The rows are grouped in 4 different ways at once. Each group adds its own fixed numbers to the row, and there is some noise. The rows also spread widely along 14 directions, which tell nothing about the answers.
In the rows, zero is written as 128.
Known rows, each followed by its group in each grouping:
[106 142  95 178 152 128 127 148  93 133 135 175 159 122  94 107 119 144
 124 127 137 102  85 135 217 146  97 109] | Datep (2) z_234 z_809
[141 118 120 134 156 143 152 104 137 136 123 183 188 100 104 119 128 127
 101 143 128 138  96 135 198 129 125  74] | Veb (0) z_206 z_556
[124 109  62 216 153 101 152 167  86 203 128 190 174 152 116  92 149 123
 157 154 127 113  85 156 108 155 182 124] | Noda (0) z_91 z_826
[108 126 131 120 152 112 143 122 191 124  90 134  95 182 134 102 151 137
  96 152 118 149 174 110 136 104 134 141] | Datep (1) z_206 z_832
[122 123  74 137 156  87 114 124 137 114  80 141 124 105 155 117 151 126
 134 126 155 160 119 126  82 165 137 151] | Noda (1) z_91 z_832
[119 121  38  86 143 170 141 129 135  75 130 149  87 109 142 162 124 160
  98 118 179 144  33 124 163 143 109 126] | Veb (2) z_234 z_809
[140  90  89 161 148 128 116 153 101 134 149 146 183 118 132 123 185 119
 130  89 106 195 114 131 154 154 138 110] | Noda (1) z_234 z_826
[118 136 155  95 132 166 135 125 145 122 108 153 112 124 139 125 114 149
 127 126 134 127 136 101 128 113 140 143] | Datep (0) z_234 z_556
[109  68 178 113 127  91 125 127 161 141 160 123  83 231 129 109 134 151
 130 124  74 129 163 145 144 110 129 133] | Datep (2) z_234 z_809
[125 118 108  74 133 123 130 103 166 108 119 120 107 112 119 131 122 131
 114 154 144  98  96 130 154 139 104 123] | Noda (2) z_91 z_556
[178 171 183 115 174 158 149 152 108 147 158 167 140 132 110 134 105 128
 129 162 147  37 165  93 181  70 153 129] | Datep (0) z_91 z_832
[168 129 159 121 123 171 150 104 118 133 137 129 142  85 151 148 136  93
 113  98 119 139  91  72 135 104 134  90] | Noda (1) z_234 z_809
[118 106 156 119 115 120 123 115 156 133 103 105  98 154 131 117 123 129
 130 130 117 119 134 117 109 140 135 154] | Noda (1) z_206 z_832
[ 80 161 146 103 159 163 122 122 130 109 111 206 156 109 142 122  91 157
 116  95 134 166 113 117 168 143  95 115] | Veb (0) z_206 z_556
[155 127  83 154 115  96 109 107  90  99  92 104 144  68 143 129 151 117
 122 109 163 153  92 128  89 163 113 136] | Noda (1) z_234 z_809
[144  99 112 117  89 177 125 133 143  86  90 118 156  95 107 108 150 157
 119 142 128 147 174 135 129 129 153 158] | Noda (1) z_206 z_809
[ 99 202  66  79 145 221 134 149 145 113 108 133 151 100 113 152 107 165
 110 163 175  94  76 128 126 132 107 170] | Datep (0) z_206 z_556
[129 128 140 119  87 164 156 144 136 124 121 174 126 137 121  89 116 156
 125 151 116  93 180 126 132  91 147 137] | Noda (2) z_91 z_809
[174 149 157  88 175 134 102 112 115 117 132 132 177 107 104 148 100 153
 131 160 158  81 144 153 130 115 136 146] | Datep (0) z_206 z_832
[ 94 175  85 175 174  93 121 132 119 134  81 144 114 123 158 120 158 110
 103 104 160 182 105  93 136 144  99 127] | Datep (2) z_91 z_826
[119 107 101 109 169 113 128 127 125 127 167 187 156 124 135 118 115 136
 160 123 119 106  72 131 147 158 128 108] | Noda (1) z_234 z_809
[152 104 137  98 155 132 122 119 117 137 145 129  88 152 155 157 115 135
 150 122 154 111  87 121  74 128 177 158] | Noda (1) z_234 z_826
[150 135 119 110  99 120 161 166 126 145 133 179 108 168 166  65 127 151
 191 170 124  59 203 107   5 101 203 180] | Datep (1) z_206 z_809
[171 115 125 213  79 134 176 165  89 199 130  98 129 156 138 114 181  68
 132 122  92 123  92  83  99 117 164 114] | Noda (0) z_206 z_809
[135 122 118 117 121 213 124 222 114 124 177 122 142 142  95 128 156 155
 163 125 109  83 167 100 197 130 151 179] | Datep (2) z_91 z_809
[112 141  98 153 131 180 167 147 141 145 121 194 170 108 114  94 132 133
 110 139 107 118 116 101 193 111 128  92] | Datep (1) z_234 z_832
[169 127 121 153 155 100 137 127 116 135 115 103 114 132 153 149 193  84
  93 108 137 189 109  92 138 116 128 112] | Noda (0) z_234 z_556
[171 110  86  99 101 125 146 112 122  89 133 117 106 126 129 132 138 134
  93 147 147 123  99 141 136  99 113 104] | Datep (2) z_206 z_809
[134 114 109 134 115  89 106 114 147  86  78  72 103 118 118 113 166 134
 110 139 152 139 150 131 129 151 109 166] | Noda (2) z_234 z_809
[155 136 120 180  89 152 159 178 122 104 101 132 129 123 111  77 193 110
 104 136 120 133 207  76 195  99 141 136] | Noda (1) z_206 z_809
[120 115 176 110 107 142 121 103 143 145 105 129 129 129 112 114  80 148
 145 149 121  73 125 137 108 139 141 148] | Noda (2) z_206 z_832
[115 132 139 105 122 137 157 131 171 128 139 172 150 139 158  89 165 112
 106 118  76 167 186  96 142  92 116  93] | Noda (1) z_91 z_826

New rows, each followed by its group in each grouping:
[ 84 143 107 111 141 151 152 117 147 119 126 177 105 173 128 122  91 171
  89 144 136 123  82 154 152  98 100 117] | Datep (0) z_234 z_809
[108 104 123 179  65 152 153 137 141 154  98 112 152 125 123  80 170 101
 118 115  79 159 131 102 136 145 127 113] | Noda (1) z_206 z_826
[162 113 128 153  97 113 164  85 161 107  60 129 120  97 138  89 169 105
  80 149 128 171 164  88 140  90 136  86] | Datep (2) z_206 z_809
[130 140 141  64 127 155 135 164 150  93 171 145 116 156 104 110 136 151
 113 148 113  78 191 119 223  89  91 131] | Datep (2) z_91 z_556
[142 100 178 128 141 145 114 149 126 152 150 126 160 147 132 130 144 116
 148  95  80 148 151 104 140 137 147 133] | Noda (1) z_206 z_832
[155 101 184 135 126  92  91 136  85  77 139 118 132 116 124 115 140 122
 143  82 122 138 168 109 190 147 105 133] | Noda (1) z_206 z_809
[160 135 126 193 148 162 168 136 107 154  99 173 127 114 129 124 146 103
 106 128 145 146 102  65 181  93 172  91] | Datep (2) z_206 z_809
[121 137 121  89 135 201 148 128 163 119 120 181 149 122 119 120 120 163
 108 150 130 128 144 128 143  97 147 138] | Noda (1) z_234 z_556
[110 138 109  81  88 152 128 131 147 118 160  98 144 153 135 135 148 130
  88 114  89 150 119 153 132 114  60 113] | Noda (2) z_91 z_826
[147  99 204 101 172 150 100  96 150 128 141 119 164 116  97 148 123 133
 124 125 119 119 152 126 187 127 140 128] | Noda (1) z_91 z_826
[ 97 138 220 104 101 131  80 126 113 117 145 105 178 155  96 108  90 170
 137 109  97  97 188 176 148 149  72 163] | Veb (0) z_206 z_826
[193 166  99  95 158 207 193 152 158 121 162 146 151 140  95 148 166 119
  65 197 143  84 135 105 212  41 147 102] | Noda (0) z_206 z_809
[ 93 150 186  85 180 117 120  79 179 141 133 161 155 129 144 115 102 125
 130 123 109 120 129 108 130 131 105 112] | Noda (1) z_234 z_826
[163 107 135  94 121 119 119 142 107 117 180 137 165 131 111 123 124 130
 139 131 101  89 129 148 169 129 106 108] | Noda (2) z_206 z_832
[120 126  47 130 166 130 140 175 141 111 129 138  89 166 122 134 163 143
 107 140 159 129 100 119 187 145 125 152] | Veb (2) z_206 z_832
[ 70 129  98 194 110 103 138 200 151 153  88 137 114 151 137  41 188 116
 178 126  99 126 181  75 127 185 153 181] | Noda (0) z_234 z_826
[157 139 101  90 141 139 111 131 103  94 131 139 130 123 125 144 110 173
 114 148 169 101 140 168 101 106 129 161] | Datep (1) z_91 z_832
[162 154 107 138 151 113 138 169  67 140 153 183 124 139 167 126 131 117
 149 107 141 119 115  92 114 113 142 117] | Datep (2) z_206 z_832
[141 115 117  75 147  78 104  77 189  92 123  69 160  97 129 131 172 109
 105 136 110 152 130 131 137 154  71 112] | Noda (2) z_234 z_809
[153 117 106  89 140 132 158 127 163 112 119 123  74 135 189 140 171  90
 110 107 126 176 108  58 104 111 146 116] | Noda (1) z_206 z_832
[111 139 150 119 115 134 145 151 160 159 137 130 141 174 163  96 171 115
 134 117  75 157 183 102  81 110 136 140] | Noda (0) z_234 z_826
[153 109 163 111 116  93 149  97 127 152 148 165 131 139 151 104 122 113
 132 128  94 114 132 117 117 101 123  78] | Datep (2) z_234 z_556
[ 76 172 125 142 142 129 112 133 145 116  83 121 131 130 110 111 116 143
 123 138 147 109 118 121 148 161  92 167] | Noda (0) z_206 z_809
[158 102 178  76 109 186 135 107 139 132 155 128 147 124 145 161 135 132
 101  91  94 174 130 115 135  98 123  99] | Veb (2) z_234 z_556
[116 161 162 128 115 140 134  85 170 133  81 102 146 131  92 114 121 129
  75 168 130 107 147 139 147 107  94 134] | Noda (1) z_206 z_556
[ 98  98  58 168 105 175 119 161 114 118 109 102 130 132 117 144 170 148
  94  91 120 203  71 137 167 155 108 138] | Datep (2) z_234 z_809
[161 106 105 154 158 130 156 158 114 149 154 165 132 106 143 114 163  89
 163 119 122 109 103  56 166 135 171 102] | Datep (1) z_91 z_809
[162 127  66 136 140 135 134 196 112 114 133  89  63 194 117 146 199 146
 100 152 167 131 154 126 150  97 154 190] | Datep (2) z_234 z_556
[156 109 118 120 113 124 132 144 132 127 116 122 120 144 123 109 155 138
 132 151 129 123 164 127 117 118 152 146] | Datep (2) z_206 z_556
[118  78 111 127  94 165 144 173  98 104 133 197  82 135 151 104 123 154
 147  94 129 148 130 108 160 124 169 129] | Noda (2) z_91 z_826
[181 118 164 119  89 156 157 155 134 120 146 108 112 165 115 109 181 121
  93 144 101 119 217 107 168  62 143 137] | Noda (1) z_234 z_556
[187   8 100 160  61 166 153 162 118 132 117 112 115 113 115 107 187 118
 153 129 108 156 133 108 138 143 230 128] | Noda (2) z_206 z_826
[144 125 110 176 193 119 133 152 122 163 121 133 148 168  94 143 171 120
 102 153 143 148 111 138 180 125 154 137] | Noda (0) z_206 z_556
[134 119 130 100 127 153 131 149 150  99 113 168 129 144 132  97 138 171
 136 144 126 138 207 121 120 101 163 157] | Datep (2) z_206 z_809
[135 201 129 132 149 101 128 144 144 166 113  71 128 179 162 137 175  93
 109 136 119 132 158 100  40 114 105 171] | Noda (1) z_206 z_832
[155 157 137 102 198  38 123 146 147 144 175 131 124 194 148 111 166 105
 147 154 117  76 183 115 111 117 118 151] | Noda (1) z_234 z_832
[130 120 142 130 126 125 128 150 132 122 135  98  97 174 126 132 155 123
 106 110 116 135 139 109 165 130 108 148] | Veb (1) z_206 z_832
[196 113 132  84 114 135 128 106 100 115 167 111 136 147 136 161 128 145
 104 136 134 115 120 170  73  82 134 132] | Noda (1) z_234 z_809
[161 143  98 109 172 107 105 137 115  89 101 139 152  72 132 129 134 131
 151 140 178 113 131 115 129 161 145 159] | Noda (0) z_206 z_832
[138 114 142 128 115  99 115 121 131 124 116  91 108 149 145 126 168 115
 110 107 117 167 147 120 108 130 114 144] | Noda (1) z_234 z_556
[131 106 110  93 187 168 110 167 121 120 167 153 128 136 132 170 137 141
 135  95 130 153  96 114 187 141 139 136] | Noda (2) z_91 z_832
[137 115 134 103 132 101 123 121  86 127 164 185 142 126 184 122 111 128
 161  77 120 153  96 122  85 147 122  99] | Veb (2) z_206 z_826
[ 81 178 118 137 185 122 110 166 151 136 121 126 132 170 137 124 161 127
 129 114 123 154 143  96 144 151 100 168] | Noda (2) z_206 z_809
[139 124 132  96 179 139 134 129 171 136 120 134 110 132 156 136 151 121
 139 129 130 136 137  76 109 121 160 147] | Datep (1) z_234 z_832
[ 88 188 132 108 152 170 124 151 161 130  89 120 105 158 142 134 121 160
 112 137 146 125 152 106  94 114 121 194] | Datep (0) z_234 z_832
